There are 9 hidden switches. A switch that is on adds its own fixed numbers to the row, and there is some noise. The rows also spread widely along 12 directions, which tell nothing about the answers.
In the rows, zero is written as 128.
Known rows, each followed by its switches (1 for on, 0 for off):
[136 101 168 140 148 123 129 100 154 114 222 124 121 138  98 128 137 120
 103 123  82 126  91 108 153 146 133] | 0 1 1 0 1 1 1 0 0
[125 183 104 101  88 170  88 148  80 155  14  71 125 165 176  80 151 121
  99 133 152  92 148 126 170 159 132] | 0 1 1 0 0 0 1 0 0
[153 163  96 157 112 149 123 139  92 124  91  82 150 118 169 104 118 132
  73 153 130 120 157 150 159 108 142] | 0 1 1 0 0 1 1 0 1
[137 119 201  76 142  86 134 146 139 134 174 144 102 196  74 103 128 134
 135 133  90  87  53  89 108 125  92] | 0 1 1 0 0 1 1 0 0
[137 125 201 128 110 120 191 136  66 129 183  88  88 154 165 136 168 119
 177 147  87  93 102 125 185 176  81] | 1 1 0 1 1 1 1 0 0
[ 98 127  89 123 156 167 188 100 105  79 124 171 114  97  80 157  73  84
 163  77 136 158 135 172 149 114 125] | 1 0 1 0 1 1 1 1 0
[142 148 161  87 151  89 107  87 187 133 129 128  65 129 109 107 123 132
 122 112  63 129  72 101 132 131 118] | 0 1 0 0 0 0 1 0 0
[107  87 129 112 126 118 119 125 132 118  89 163 114 176  64 103 108 133
 120  84  89 111 132  92 153 208  92] | 0 0 0 1 0 0 0 1 0
[143 167 135 127 142 129 174 144 103 144 123 139  92 117 149 132 104 135
 131 130  89 144  98 138 134  95 113] | 0 1 1 0 1 1 0 0 1
[ 86 147 108 100 110 107  89 161 125 126  75 151 140 160 107  77 128 157
 135  94 135  93  93 123 135 151 129] | 0 0 1 0 0 1 1 0 0
[141 183 143  76 123 141 103 105 151 183  66 112  62 127 198 110 172 156
 106 110  81 138 140 104 158 152 119] | 1 0 0 0 1 0 1 0 0
[140  89 133 102 129  95 176 146 129 113 107 162 133 165 132  91 117 137
 125 117  97 134 137 121 132 110  88] | 0 0 1 0 1 1 1 0 0
[150  90  98  92 119 188  90  79 151 148  79 139 115 154  85 116 108  91
  64  97  91 141 156  96 151 204 115] | 0 1 1 0 1 1 0 0 0
[ 90 200  98  91 116 162 114 149  92 146  54 123 126 107 126 117 134 151
 125  86 136 126 127 114 157 149 145] | 1 1 1 1 0 0 0 1 0
[125 126 148 137 124 151 153 138  85 121 176 138 147 172 150 148 124 135
 128 146 148 101  98 167 133 134 131] | 1 1 1 0 1 1 1 0 0
[ 88 176  99 124 130 154 157 148  75 114  82 138 124 143 127 110 106 130
 134 110 150 129 135 157 170 123 131] | 1 1 1 0 0 1 1 0 0
[102 143  83  61 123 170 130  68 175 128  62 132 124 102 114  91 156 135
 100  64 113 194 209  90 175 153 136] | 1 1 0 0 1 0 1 0 0
[152  93 146 136 158 134 156 108 138 122 142 177  99 162 120 138  82 128
  75 126  66 146 150 130 140 144  92] | 1 0 1 0 0 1 1 0 0
[ 86 101 110 155 134 144 103 107 143  93 146 169 145 170 113 132 106 140
 104 100 136 117 123 154 157 185 141] | 1 0 1 0 0 0 1 0 0
[117  80 138  85 130  89 176 134 121  74 110 151 137 231 108  85 113 118
 140 126 152 113 127 129 152 124  88] | 1 1 1 0 0 0 1 0 0
[ 86 147  93 111 152 169 107  85 153  93 138 151 148 145  83 141 118 117
 103  84 181 142 139 137 142 128 169] | 1 0 1 0 0 0 1 1 0
[132 118 115 119  88 175 174 150  53 104  95 120 168 114 124 135  96  88
 169 141 143 105 135 173 114 128 103] | 0 1 1 0 0 1 1 0 0
[164  91 121 138 167  99 158  55 186  86 165 126  83 113 152 134 122  91
 118 120  82 175 135 136 175 117 120] | 1 0 0 0 1 0 0 0 0
[107 101 146 142 124 161 136 146  96 109 160  94 140 102  36  87 133 103
 101 102  66 128 167  82 191 183 111] | 0 1 1 0 0 1 1 0 0
[156 144 165  96 121 155 138  98 138 178 135 139  99 141 188 146 159 154
 101 125  87 139 152 115 129 149 114] | 1 0 0 0 1 1 1 1 0
[143 145 130  83 159 131 173 117 118 110 118 109  75  90  96 128 124  75
 164 111 107 150 130 122 151  95 105] | 1 0 0 0 1 0 0 0 0
[131 127 115 135 112 176 137 119  89  97 154  68 150 105  89 123 136  75
 128 127 146 112 139 137 166 139 135] | 0 1 1 0 1 1 1 0 1
[122 216 162  87 136 137  98 115 153 169 195 112 119 100 150 148 191 155
 141 125 138 133  86 110 111  95 166] | 1 0 0 0 0 1 0 0 0

New rows, each followed by its switches (1 for on, 0 for off):
[144 148 117  70 100 164 200 153  73 112  92  95 177  88 142 125 148 109
 154 131 150 150 183 116 124  80 109] | 1 1 1 1 0 0 0 0 0
[166 106  99  88 141 126 118  50 197 102 133 136 110 120 114 129 103 107
  84 110 105 156 123 126 136 117 130] | 1 1 1 0 1 1 1 0 1
[129 155 107 143 178  96 178 102 143  88 123 115  73  91 120  92 104 102
 116  97  72 178 124 125 206  77 131] | 0 1 1 0 1 1 1 0 0
[135 182 117 120 140 123 139 109 122 109 166  63 141 129 182 118 184 118
 133 147 187 141 123 141 171  70 174] | 1 1 0 0 1 0 0 0 0
[132 132  86 176 128 114 110 156  85  90 118  87 141 122 134 113 120 132
 105 140 149  90 126 160 180 147 142] | 1 0 0 1 1 0 0 0 1
[ 97 148 117  54  96 169 182 112 131 129  98 155 169 133 167 136 179 165
 152  82 168 170 187 111 126 119 117] | 1 0 1 1 1 0 1 0 1
[179 125  90  88 132 105 145 142 118 121  53  97 119  95 102  72 102 101
 105 132  91 137 148 114 139  88 108] | 0 1 0 0 1 1 0 0 0
[130 201 170  88 148 151 175 161  91 130 163 115 112  31 118 170 125 121
 183 123 105 130  92 140  82  47 128] | 1 0 1 0 0 0 1 1 0
[127 174 160 144 116 138 119 187  64 126 153  52 151  62 108 111 154 140
 125 134  97  83 107 106 149 124 145] | 0 1 1 1 0 0 1 1 0
[147 190 131  57 139 137 146 102 128 164  78 118  51 125 151 122 136 109
 147 116 103 145 106 119 150 114 109] | 1 1 0 0 1 1 0 0 0
[113 142  98 130 165 145 157  64 132  69 150 130 102  88  63 148  75  72
 148  96 130 153 117 163 162 110 140] | 1 1 0 0 0 1 1 1 0
[161 124  97 118 105 155  96  95 162 152  64 155 133 105 196 142 108 134
  97 123  89 143 133 144  98 148 127] | 0 0 1 0 0 0 0 0 0
[136 136 144 163 155 113 142 105 146 139 132 161  36 120 165 135  96 146
  96 108  25 144 106 141 186 164  98] | 1 0 1 0 1 1 1 0 1
[110 141 132 122 140 145 143 100 128 143 134 162  72 120 123 143 107 126
 147 101  77 145  97 140 160 177 116] | 1 1 0 0 1 1 0 0 0
[153 127 128  84 116 126 114  74 165 112 151  72 144 123 125  95 175 108
 103 127 125 142 159  97 164 124 135] | 1 1 0 0 0 1 1 0 0
[ 98 137 112  72 144 126 144 102 166  89 149 146 144 138  84 117 134 139
 136  88 164 150 115 123 127  95 143] | 1 1 1 0 1 0 1 0 1
[102 172 137 163 144 116 163 139  87  99 177 106 136 152 158 121 139 139
 125 135 152 121 112 154 184  99 155] | 1 1 1 0 0 1 1 1 0
[105 172 121 200 170 101 138 130 118  96 183  99 108 114 111  94 121 159
  73 128  96 144 143 133 220 118 154] | 1 1 0 0 0 1 1 0 1
[135 127 156 131 118 111 168 122 126 137 141 135 115 145 177 115 142 135
 134 132  76 147 119 116 158 133 104] | 0 1 1 0 0 1 0 0 0
[139 127 124 161 139 182 170 103 112 123 157  95 141  78 140 126 152 108
  78 108  85 183 217 106 192 128 138] | 0 0 1 0 1 1 1 1 0
[116 202 149 127 152 100 147 166 119 143 125 126  82  89 122 101 125 160
 128 111  70 137 102 111 148  82 119] | 0 0 1 0 0 1 1 0 1
[146 112 146  82 137 108 103  45 210 106 172 129 118 170 145 133 157 116
 121 123 138 134 111 121 127 128 135] | 1 0 0 0 0 0 1 0 0
[ 80 160 107 125 112 148 113 143 124 141 144 178 184 117 132 136 136 201
 111  94 135 135 113 125 124 154 161] | 1 1 1 1 0 1 0 0 0
[108 161 150  98 140 104 108 131 150 131 154 134 107 128 102 102 137 155
 121 107  96 116  75 108 145 129 134] | 1 1 1 0 0 1 1 0 0
[164 128 111  82 115 131 102  98 154 119  97  83 126 128 173 109 161 105
 103 128 135 121 138 124 148 118 133] | 1 0 1 0 1 0 1 0 0
[166 152 107 109 130  97  97  57 188 105 130  55 108  99 179  88 167 101
  85 128 107 149 131 110 198 102 154] | 1 1 1 0 0 1 1 0 0
[ 85 111 100 151 131 101 175  65 159  74 135 162 132 162 126 106 112 136
 145  87 131 169 144 145 187 143 127] | 0 1 0 0 0 1 1 1 1
[106 200  82 134 106 174 123 154  85 139  63 118 129  47 152 123 116 148
 122 106 115 136 159 157 149 123 137] | 1 0 1 0 0 1 1 0 1
[129 160  82 113  73 167  56 117 119 154  42 125 131 131 176 124 107 150
  97 126 132  85 107 167 128 189 137] | 1 1 1 0 0 1 1 0 1
[140 173 118 133 116 148 133 147  87 126  65  84  93  35 145 117  99 103
 147 125  64 119 110 151 147 121 118] | 0 1 1 0 0 0 1 0 0
[157 119 119 118 113 141 132 102 119 110 129  96 147 176 154 126 153 107
 103 135 163 110 142 125 157 133 123] | 0 0 1 1 1 1 1 0 1
[118 139 155 103 115 159 116 142 114 166 170 150 142 142 130 146 148 164
 113 119 114 113  95 115 114 161 141] | 1 1 1 0 1 1 0 1 0
[127 178  88  75 116 180 103 145 113 158  38 126 137 105 143 108 123 158
  83 108 130 131 153 129 124 125 145] | 1 1 1 0 1 0 1 0 0
[104 185 111  79 157 144 184 108 109 104 108 136  93 116  91 134 104  83
 170  91 148 162 111 135 151  76 126] | 1 1 1 0 0 1 0 1 0
[129  99 116  70 111 143 101 133 127 140  82 112 137 153  74  79 145 132
  90 104 111 119 169  79 154 185 116] | 1 1 0 0 1 0 0 1 0
[161 176 154  76 140  92 162 151 120 128 172  97 142  99 129 112 154 137
 147 157 132 129 100 118  99  32 133] | 1 1 0 0 0 1 0 0 0
[123  96 114 113 141 120 158  63 156  68 140 154 134 151 110 140 100 113
 133 107 136 144 126 148 147 139 120] | 1 1 0 1 0 0 1 0 0
[142 179 163  74 116 145 152 190  76 167 125 102 127  88 119 112 149 140
 133 141  89 121 125  97 113  96 108] | 1 1 1 0 0 1 0 0 0
[ 88 109 120  91 134 130 156 137 113  64 135 119 145 161  28  94 116  99
 144 101 160 119 139 115 164 132 110] | 1 1 1 0 0 0 1 0 1
[147 132 127  67  93 111  85 121 177 173  91 136 127 117 170 100 161 194
 107 119  84 128 116 100 106 158 123] | 1 1 0 0 1 0 0 0 1
[141 168 156 102 136 141 141 109 139 153 133 127  94 115 197 149 161 157
 113 112  91 144 123 113 147 127 124] | 1 0 1 1 1 0 1 0 0
[178  80 165  69 112  98 109 105 162 126 150  83 118 154 139 111 184 108
 112 125  97 105 117  69 150 159 103] | 1 0 1 1 1 0 0 1 0
[133 122 120 137 121 137 117 174  79 148  90 123 125 193 136  91 129 127
  88 135 122  95 133 122 168 166 114] | 0 0 1 0 1 1 0 0 0
[142 156 125  80 149 104 178  91 125  80  99  86  67 121  99 100 111  41
 177 112 117 140  97 125 179  77 100] | 0 1 1 0 0 1 1 0 0
[118 126 128  76  95 183 123 113 119 168  92 159 142 153 143 134 149 155
 118 101 128 125 169 120 118 186 117] | 1 0 0 0 1 1 1 1 0
[ 81 121 128 101 130 128 168 105 143 114 147 172 128 141 118 117 136 153
 141  76 112 159 130 119 164 146 128] | 1 1 1 0 1 1 1 1 0
[171 173 146  92 134 178 164 114  90 145 108  96 100 138 168 147 134  83
 111 151 132 135 164 135 139  90 108] | 1 0 1 0 0 1 1 0 0
[131 101 130  59 101 137 137 113 143 132 102 150 162 185 139 120 155 140
 130 109 147 128 121  97 112 149 114] | 0 1 1 1 1 0 0 0 0
[122 173 131 144 125 158 114 113 132 147 175  93 144  87 187 131 189 156
  88 113 118 147 155 119 174 124 172] | 1 0 1 0 1 1 1 1 0
[173 148 105 130 124 199 150 105  90 157  91 110 114 101 180 155 115 114
  63 133  92 157 181 130 165 147 122] | 1 1 1 1 1 1 0 0 0
[134 165 169  38  93 190 135 121 111 190 126 136 137 157 149 155 169 135
 142 126 140 124 125  99  88 142 117] | 1 1 1 0 0 1 0 1 0
[153 146 128  90  98 129 136 156 108 129 122  91 179 108 168 100 170 141
 116 146 143 120 161 121 118  82 131] | 1 0 1 0 0 1 1 0 0
[167 142 152  73 168 110 120  80 186 112 170  91 121 125  82 104 157 134
  58 122 101 154 152  61 148  90 138] | 1 1 0 1 0 0 1 0 0
[112 131 123  52 120 143 188 117 127 125  89 171 122 124  77 125 113 134
 143  76 103 168 159  86 131 134  84] | 1 1 1 1 0 1 0 1 1
[160 167 108 128 140 131 128  71 151  99 122  91 105  47 149 145 102  89
 143 132 103 144  95 165 126  81 149] | 0 1 0 0 0 0 1 0 0
[161 144  96  76  92 128 161  96 130 155  39 143 131 171 217 114 135 146
 133 131 148 149 151 142 118 107 112] | 0 1 0 0 1 1 0 1 1
[164 106 142 139 103 118 119 133 105 112 133  66 123 115 122 110 126  96
 138 160  95  92 113 131 144 152 104] | 0 1 0 0 0 0 0 0 1
[149 121 140 111 134 114 108  70 165 125 127 134  95 188 144 135 114 109
 121 131 122 114  79 134 130 152 126] | 0 1 0 0 0 0 0 1 0
[164 138 138 100 133 144 152 122 102 128  98 126 104 118  95 128  83  94
 126 140  90 117 120 139 109 113  96] | 0 1 0 0 0 1 1 0 0
[108 122  80 107 141 160 109  54 165  92 102 145 128 152  90 126 101  98
 116  89 160 141 122 149 148 154 152] | 0 1 0 0 1 0 1 0 0
[131 132 152 106 155 116 128  97 169 130 177 118 109 131 104 113 157 129
 116 111  94 152 109  88 150 129 137] | 0 1 0 0 1 0 0 0 0
[132 117  99  92  90 200 114  46 147 133  97 152 138 109 141 166 107 106
 131 109 122 142 150 161 117 188 125] | 1 1 0 0 0 1 1 0 0
[149 133  78 133 153 182 151 116  98 119  51 144 106 145 136 140  75  79
  93 120 134 149 160 160 146 119 119] | 0 0 1 0 1 0 0 0 0
[107 135 124 125 157 144 156 159 102 111 121 118 136 139  46  71 130 120
  76  99 105 151 197  78 186 118 116] | 0 0 1 0 0 1 1 0 0
[165 103  95  57 120 149 201  83 134 100  96 136 175 128 110 121 123 127
  97 111 150 179 223 108 121  85 106] | 1 1 0 1 1 1 1 1 1
[107 182 184  89 118 153 141 139 102 146 184 106 110  87 115 151 170 121
 181 109 109 109  91 112 126 125 125] | 1 0 1 0 0 1 1 1 0
[173 126 150  90 135 149  86  52 176 143 135  96  68 114 100 125 127  92
  81 121  56 131 129  94 158 177 112] | 1 1 0 0 0 1 1 0 0
[105 137 102 114  92 112 135 121 146 133 106 163 152 162 202 117 156 163
 157 107 158 135 104 148 128 130 135] | 0 0 1 0 1 1 0 0 1
[127 167 106 193 180 117 125 100 121  84 126  66  48 110 123 109 108  78
  94 106  97 134 116 140 242 126 146] | 0 0 1 0 1 0 1 1 1
